Each new row is followed by its nearest point in the smallest flat space through zero that holds the last named rows.
In the rows, zero is written as 128.

z_286, 4 rows:
[[130  82 138 157  88 114  76  94]
 [ 78 108 148 114 126 126 129 136]
 [ 94  88 106 117  80 159 104 153]
 [ 89 105 120 126 145 165 146  82]]
New rows:
[197 137 127  83 110 124 118 109] -> [175 144 113 141 122 123 119 128]
[123 121 121 170 192 116 137 116] -> [131 138 140 135 159 122 144  94]
[132 135 127 129 166 150 114 172] -> [130 144 121 116 132 132 140 154]

z_165, 4 rows:
[[ 78 176  92 209 132 159  83 105]
 [108 113 133 168  88 188  45 168]
 [102 127 165 164  65 148  81 159]
 [128 100  94 199  99 116  49 155]]
New rows:
[177 128 133 126 126 124 157 145] -> [145 113 133 107 130 112 142 132]
[ 69 158  86  96 133 121 136 129] -> [114 153 120 132 146 138 141 108]
[128 130  98  97  97 120 143 128] -> [135 123 132 117 129 118 138 128]
[197 131 127 105 162 111  76 136] -> [160  91 102 113 147 123 114 142]

z_525, 4 rows:
[[145 151 133 120 142 184 212 106]
 [133  99 108  95 182 139 187 215]
 [128  89 128 153 115 128 133 125]
 [128 169 114  95 103 179 188 180]]
New rows:
[153 129 158 127 139 144 107 168] -> [125 128 123 118 134 123 125 151]
[129 110 127 169 168 151 176 118] -> [141  97 133 142 157 146 177 111]
[156 129 133 131 126 151 134 160] -> [128 126 122 122 123 139 146 150]
[ 59  73 141  85 135 134 129  93] -> [130 105 131 140 139 120 127 118]

z_579 (4 x 8):
[[ 93 110 131 158  97 123 120 116]
 [ 98 130 106 129 119 107 104  62]
 [112 175  66 151  67  95  50 107]
 [119  63 122 136  42 124  81  65]]
New rows:
[142 117 123 158 157 197 113 121] -> [134 119 137 124 132 134 137 134]
[111 102 184 167 114 100  93 115] -> [ 99  99 138 154  98 128 126 117]
[122 122  87 132  89  79 158 129] -> [116 132 118 140 109 121 112 123]

z_144, 4 rows:
[[131  97 164 149 144 128 159 170]
 [160 176 191 124 150 133 201 130]
 [127 142 167 170 162 172 103 126]
 [158 114 151 110 153  87 101 116]]
New rows:
[163  83 171 174 113 111 119 169] -> [134  79 163 149 153 117 128 166]
[ 82 174 134  92 157 100 166 165] -> [135 143 135 115 119 121 174 134]
[100 121 156 158  90 169 159  90] -> [111 149 128 149 120 167 150 134]

z_571 (4 x 8):
[[ 69 153 147 137  85 139 166 160]
 [140  66  98 149  84 122 147 164]
 [ 94 115 127 214  99 126 126 176]
 [ 85 124 114 177 129 125 133 116]]
New rows:
[148 105 117 129 159 163 146 140] -> [145 112 119 125 129 125 124 127]
[ 85 102 135 141  83 148 120 158] -> [102 118 128 152  92 131 149 161]
[123 154 150 106 167  93 161 130] -> [121 155 142 104 138 133 130 115]
[162 123  88 114 116 156 137 128] -> [150 104 115 108 121 125 134 127]

z_313:
[[ 78 157 216  92 138 161  69  75]
 [121 138 152 114 106 187 122  95]
 [106 107 189 134 108 136  57 154]
 [ 72 100 120  99 161 129 123  76]]
New rows:
[146 123 106 166  94 145  86 136] -> [142 110 130 144  98 147 116 155]
[ 72 110 139 141 140  98 144 150] -> [106 104 124 127 148  97 113 134]
[121  91 159 139 171 137 116 131] -> [105 108 139 124 135 120 105 128]
[ 90 148 127 118 145  99 102 141] -> [109 130 144 122 152  95 109 129]

z_713 (4 x 8):
[[124 124 163 105 165 143 138 146]
 [105 146 134 100 147 128 134 141]
 [134 141 188 127 125 125 156 126]
 [161 172 150 125 106 129 107 115]]
New rows:
[164 123 133 108 115 139 121 148] -> [151 131 137 127 134 140 112 128]
[115 155 146 129 115 151 143 138] -> [123 148 148 119 125 123 138 128]
[163  71 152 144 128  83  83 144] -> [162  92 134 154 130 143 118 123]
[101 119 100 143 121 104 142 146] -> [ 98 115 100 134 120 113 144 128]
[181 197 139 169 165 129 185 174] -> [143 149 173 120 129 132 135 127]
[134 146 142  68 153 129 183 150] -> [102 147 162  93 157 130 149 146]

z_501 (4 x 8):
[[159 125 199 140 164 181 116 136]
 [170 114 165 210 120 214 157 153]
 [220 106 180 123 167 128  79 131]
 [148 128 112 157 135  84 129 103]]
New rows:
[117 145 131 101 110 118 138 123] -> [108 133 120 108 125 122 127 128]
[ 86 104 128  99  85 145 129 129] -> [ 95 130 112  98 106 147 134 147]
[167 109 150 120 154 162 154 160] -> [158 117 156 132 132 167 120 147]
[101 108 151 181 132 173 136 111] -> [115 136 152 173 134 167 155 125]
[167  72 121 151  94  86 145 120] -> [174 112  96 157 110 100 126 127]

z_607, 4 rows:
[[ 93 153 173 116  70  82 127 104]
 [130 128  81 129 150  95  90 143]
 [177 149 113 109 126  81 123 162]
 [122 121 107 111 101 185 161 192]]
New rows:
[163 145 141 156 142 171 128 168] -> [160 121 124 126 142 160 151 150]
[155 127  92 121 138 152 142 165] -> [154 122  98 121 140 151 138 170]
[155 156  94 135 113 148 117 156] -> [144 129 103 118 128 132 130 164]
[ 98  82 102 134 127 138 112 136] -> [ 94 114  99 135 135 147 112 134]
[144 112 116 136 176 174 157 138] -> [153 107 116 139 165 180 145 135]

z_723:
[[187 140 120 150 172 101 101 106]
 [167 114 114 154 129 119 137 123]
 [154  94 165 204 100 176 112  80]
 [101 130 120 158 128 134 168  97]]
New rows:
[148 145 121 107 104 110 158  84] -> [128 131 114 137 135 119 148 120]
[136 161 125 146 122  98 129  98] -> [133 140 122 143 151 117 133 106]
[142 144 105 124 128 109 158 101] -> [132 135 106 138 144 110 154 118]
[146 134 160 161 133 172 116 132] -> [139 117 153 152 119 151 104 110]
[101 159 101  91 135  89 103 156] -> [112 154 116  78 150 102 121 155]

z_715:
[[185 142  98 161 154 155 194 169]
 [115 163 116 153 135  92 188 192]
 [150 177 181 142 157 143  99 142]
 [141  83 184 138  97 109 150 117]]
New rows:
[109 150 119 161  89 161 145 161] -> [128 140 118 137 133 121 149 149]
[ 97 111 116 126  97 102 122  95] -> [ 96 101 120 111 104 107 120 110]
[137  97  92  83  86  89 108 107] -> [101  88 101 106 102 117 121  99]
[141 162 164 175 142 138  88 173] -> [143 177 172 144 154 133 113 152]

z_302:
[[156 140 204 146 128 139  96 135]
 [117  66 134 139 129 138 119  81]
 [158 115 137 129 182  70  95 133]
 [165 134 109 140 139 131 110 107]]
New rows:
[146 150  85 139 119 176 135 138] -> [145 160  91 132 107 159 138 120]
[142  92 133 113 103 163 126 143] -> [120 118 139 133 112 150 131 116]
[162  95 109 184  81 148 112  70] -> [157 101 113 154 113 174 111  64]
[153 131 152 143 113 147  78 158] -> [154 146 166 141 126 139 108 132]

z_163 (4 x 8):
[[167 128 156  83 129  88  95 154]
 [108 113 166 113 148 121 128 187]
 [183  85 179  73 140  61  83 147]
 [152 112 215 108 113 100 183 129]]
New rows:
[ 91 143 168 131 150  89 150 154] -> [113 123 166 121 135 127 149 165]
[145  89  91  97 149  85 133  82] -> [155  90 117 128 131 105 104  85]
[ 99 151 134 168 151 157 118  97] -> [105 130 105 153 129 152 140 115]
[167 128 115 113  96  81 161 123] -> [164 139 145 112 109 109 136 104]
[112  81  88  94 148 131 114 141] -> [116  97 110 131 152 124  93 140]
[128  98 170  87 157 124 104  91] -> [146  88 151 117 137 101 117 119]

z_965:
[[103 166 122 118 137  94 124 188]
 [149  68 103 105 127  97 114 147]
 [190 159 108  45 151 111 124 157]
 [188  98 105  93 183 112 167 126]]
New rows:
[ 99 174 136  95 125 156 133 137] -> [122 183 139 117 123 139 123 135]
[160 121 114 158 148 151 139 152] -> [136 120 125 132 148 125 147 125]
[ 99 165  77 126 139 130 150 167] -> [111 161 126 128 147 108 139 165]
[105 132 103 134  89 115 134 105] -> [113 122 132 139 109 132 115 124]
[119 149 130 156 122 124 152 115] -> [112 143 138 151 136 137 143 121]
[ 96  48  77 133 111 117 101 108] -> [120  44 114 145 102 111 105 124]

z_78 (4 x 8):
[[121  94 169 162 147  80  89 105]
 [112 114 118 121 117 142 100 122]
 [129  83 127 129 113 122 120 159]
 [145 137 103 180 124 116  87 102]]
New rows:
[121 160 164  94 125  83 175 135] -> [129 145 167 106 153 113 178 133]
[ 80 158 118 127 139 129 137 100] -> [112 157 133 114 139 140 123  97]
[133 126 164 143 130 115 167 154] -> [142 122 152 129 140 105 164 150]
[130  94 129 142  87 132  96 118] -> [122  96 116 141 113 128  90 131]

z_118:
[[107 133 153 136 147  80 153 147]
 [120 131 101 184 138 129 141 133]
 [ 84 126 104 130  95 120 162 139]
 [141 116 142 179 104 140 170 170]]
New rows:
[142 149 174 101 103  91 143 132] -> [129 124 172  95 123 105 141 146]
[149 143  90 139 154 149 175 132] -> [129 128 110 161 128 138 134 130]
[121 173 157 160 100 147 173 108] -> [125 123 129 149 112 132 151 147]
[153 127 147  98 174 108 105 143] -> [149 133 162 108 163 107 106 121]
[161 121 122 147 163 157 107  92] -> [162 132 117 148 156 151  93 107]
[123  99 110 167 131  95 147 157] -> [114 129 125 170 132 111 156 147]

z_471, 4 rows:
[[138 116 131  69 163 225 156  77]
 [158 149 106  86 165 153 138 116]
 [174 109  77  85 170 157 127 116]
 [178 159 120  77 110 175 156 102]]
New rows:
[122 115 180  94  98 108 117 155] -> [119 135 146 141 101 122 131 130]
[ 96 184 145 206 151  84 105 110] -> [ 83 165 158 161 144  77 118 154]
[150 132 158 152 101 150 151 144] -> [130 135 145 131  90 136 138 122]
[150 157  94 131 122 122  66 151] -> [155 138 100 127 131  96 118 146]

z_218:
[[135 117 124 141 220 122 115 100]
 [152 108 115  91 129 102  75  83]
 [ 97 129 134 166 144 100 129  91]
 [117  82 130 127 138 115 101  76]]
New rows:
[102 125 128 126 143 115 114 103] -> [119 120 128 138 139 112 118 101]
[197 131 124 123 114 134 130 128] -> [155 136 119  99 123 133 115 142]
[139 120 161 123 157 131 133 115] -> [130 116 128 130 156 134 126 122]
[100 155 114 145 123 131 113 106] -> [115 142 129 144 124 107 127 113]
[134 181 104 110 142 118 178 180] -> [145 188 123 131 137 135 153 180]

z_814, 4 rows:
[[131 102 124 144 111 133 132 148]
 [157 114 137 137 130 166 117  86]
 [157 153 124 103  86 140 155 187]
 [168 150 112 157 132 128 161 146]]
New rows:
[160 170 126 156 163 120 163 141] -> [161 170 111 154 152 114 161 133]
[140 145  85 105  95 166 168 132] -> [161 146 128 114 105 149 144 149]
[154 125 130 110 132 155 142 150] -> [152 135 129 120 110 147 137 140]
[164 129 154 114  96  99 103 104] -> [135 131 136 112 122 144 120 116]
[132 176  98 154 111 149  94 113] -> [146 144 128 128 136 136 132 114]
[143 107  91  95  92 121 103  81] -> [127 115 141 111 120 150 109 107]

z_242 (4 x 8):
[[142 172 124 167 164 116 143 132]
 [129  78 173 113 171 117 150 169]
 [151 126 116 108 210  74 118 162]
 [150 136 145 146 215 141 175 135]]
New rows:
[ 88 181 108  66 127 148 123 155] -> [131 131 105 110 125 126 112 115]
[ 76 121 142 119 147 131 103 161] -> [124 109 142 120 129 112 123 148]
[150 147 139  98 104 125 133 148] -> [125 124 129 125 118 121 120 133]
[141  96 101 180 131 126 132 143] -> [129 135 136 142 132 122 133 136]

z_927 (4 x 8):
[[107  84 153 181  74 130 127  88]
 [116 137 148 140 133 134 146 126]
 [116 146 175 177 124 131 140 151]
 [149  80 171 209 100 143 105 161]]
New rows:
[124 126 151 105 126 129 158 152] -> [126 137 138 126 145 136 143 134]
[104  79 159 115 152 175 167 137] -> [130  93 152 134 161 171 169 115]
[111 149  64  90  92  51 194 140] -> [104 173  94  85 115  93 123 102]
[ 49 103 109 177 143 205 156 107] -> [106  98 161 149 132 159 173  89]
[151 127 118 122 183 166 105 100] -> [146 109 117 105 159 150 138 130]

z_310 (4 x 8):
[[136 181 161 159  98 177 144 157]
 [157 114 146 148 116 123 119 141]
 [115 175 107 106 137 186 107 159]
 [144 136 172  93 165 163 107 195]]
New rows:
[157 142 146 162  44 121 128 126] -> [159 137 140 189  76 132 135 123]
[134 143 155 103 133 122 142 150] -> [125 133 158 116 142 134 138 146]
[164 155 152  99 131 175 119 168] -> [143 152 152 118 138 170 110 179]
[146 132  87 143 139  78 103 172] -> [150 105 107 128 129 122  96 133]

z_865 (4 x 8):
[[218 136 115 185 143  77  87  91]
 [130 114  99 172 107 126 121  53]
 [119 166 111 159 114  90 151  78]
 [128 185 102 138 100 128 127  97]]
New rows:
[167 153 135 155 110 121 130 160] -> [160 156 128 129 134 114 115 142]
[125  97 128 154 149 114  91  91] -> [144  91 123 156 133 120 117  97]
[153 170 101 175 134 120  84 139] -> [175 165 113 143 123 118 100 119]
[121 146  83 174 134 118 149 104] -> [124 145 113 153 116 108 138  87]

z_825, 4 rows:
[[150 100 112 108 135 124  99 204]
 [110 212  97 144 120 101 176 158]
 [134 130 131 160 107 106 151 126]
 [164 163  88 127 114  98 195 122]]
New rows:
[117 111 137 156 149  88 156 135] -> [131 126 133 155 111 111 140 134]
[106 141  89 135 165 153 124 133] -> [113 153 120 109 143 140 122 135]
[110 121 137 175 141 133  92  96] -> [102 118 159 153 123 136 110 105]
[ 99 159 127 129 140  92 133 145] -> [108 163 123 138 127 121 134 149]

z_250:
[[118 174  78 113  91 145 123 172]
 [116 128 129 114 114 150 110 147]
 [163 148 110 174 181 160  71 147]
 [113 112 106 124  81 186 114 133]]
New rows:
[ 95 119 190 140 170 125  85 111] -> [128 101 185 124 171 127  95 128]
[116 133 164 116 133 131 140 129] -> [118 119 152 112 131 118 128 130]
[134 136 182 131 124 118 132 131] -> [122 119 156 116 141 112 126 128]
[151 175 141 111 100 181  81  90] -> [127 124 116 134 118 168 101 140]

z_732 (4 x 8):
[[108  92 169 120 161 126 139 182]
 [159  77 118 138 131 143  76 175]
 [121 115 104 140 143 109 104 150]
 [ 96 116 177 175 166 154 100 165]]
New rows:
[123 121 109 107 106 126 104 109] -> [143 129 106 123 115 124 120 118]
[ 91 170 122 195 138 153 138  75] -> [ 93 187 136 180 133 141 119  81]
[133 147  99 175 175 137 155 154] -> [104 135 124 150 148 116 116 136]

z_867:
[[107 139  94 157 127 130 142 137]
 [ 77 128 165  92 137  88 185  97]
 [115  95 148 144 107  92 122 133]
 [157 107 168 108  87  85 125 129]]
New rows:
[103 104 119 148 137  97  67 180] -> [117  87 127 172 123 122  89 145]
[145 108 170 104 119 142 164 181] -> [144 126 149 108 116 115 130 124]
[ 87 134 143 101 133  95 198 134] -> [ 86 141 140 107 126  92 188 108]
[138  99 116 101 101 169 149  81] -> [138 139 135 107 134 135 133 121]
[135 155 136 126  87 136 120 154] -> [154 138 119 129 104 122 129 138]
[105 161 102 153  77  91 150 124] -> [116 144  99 151  89  93 168 140]
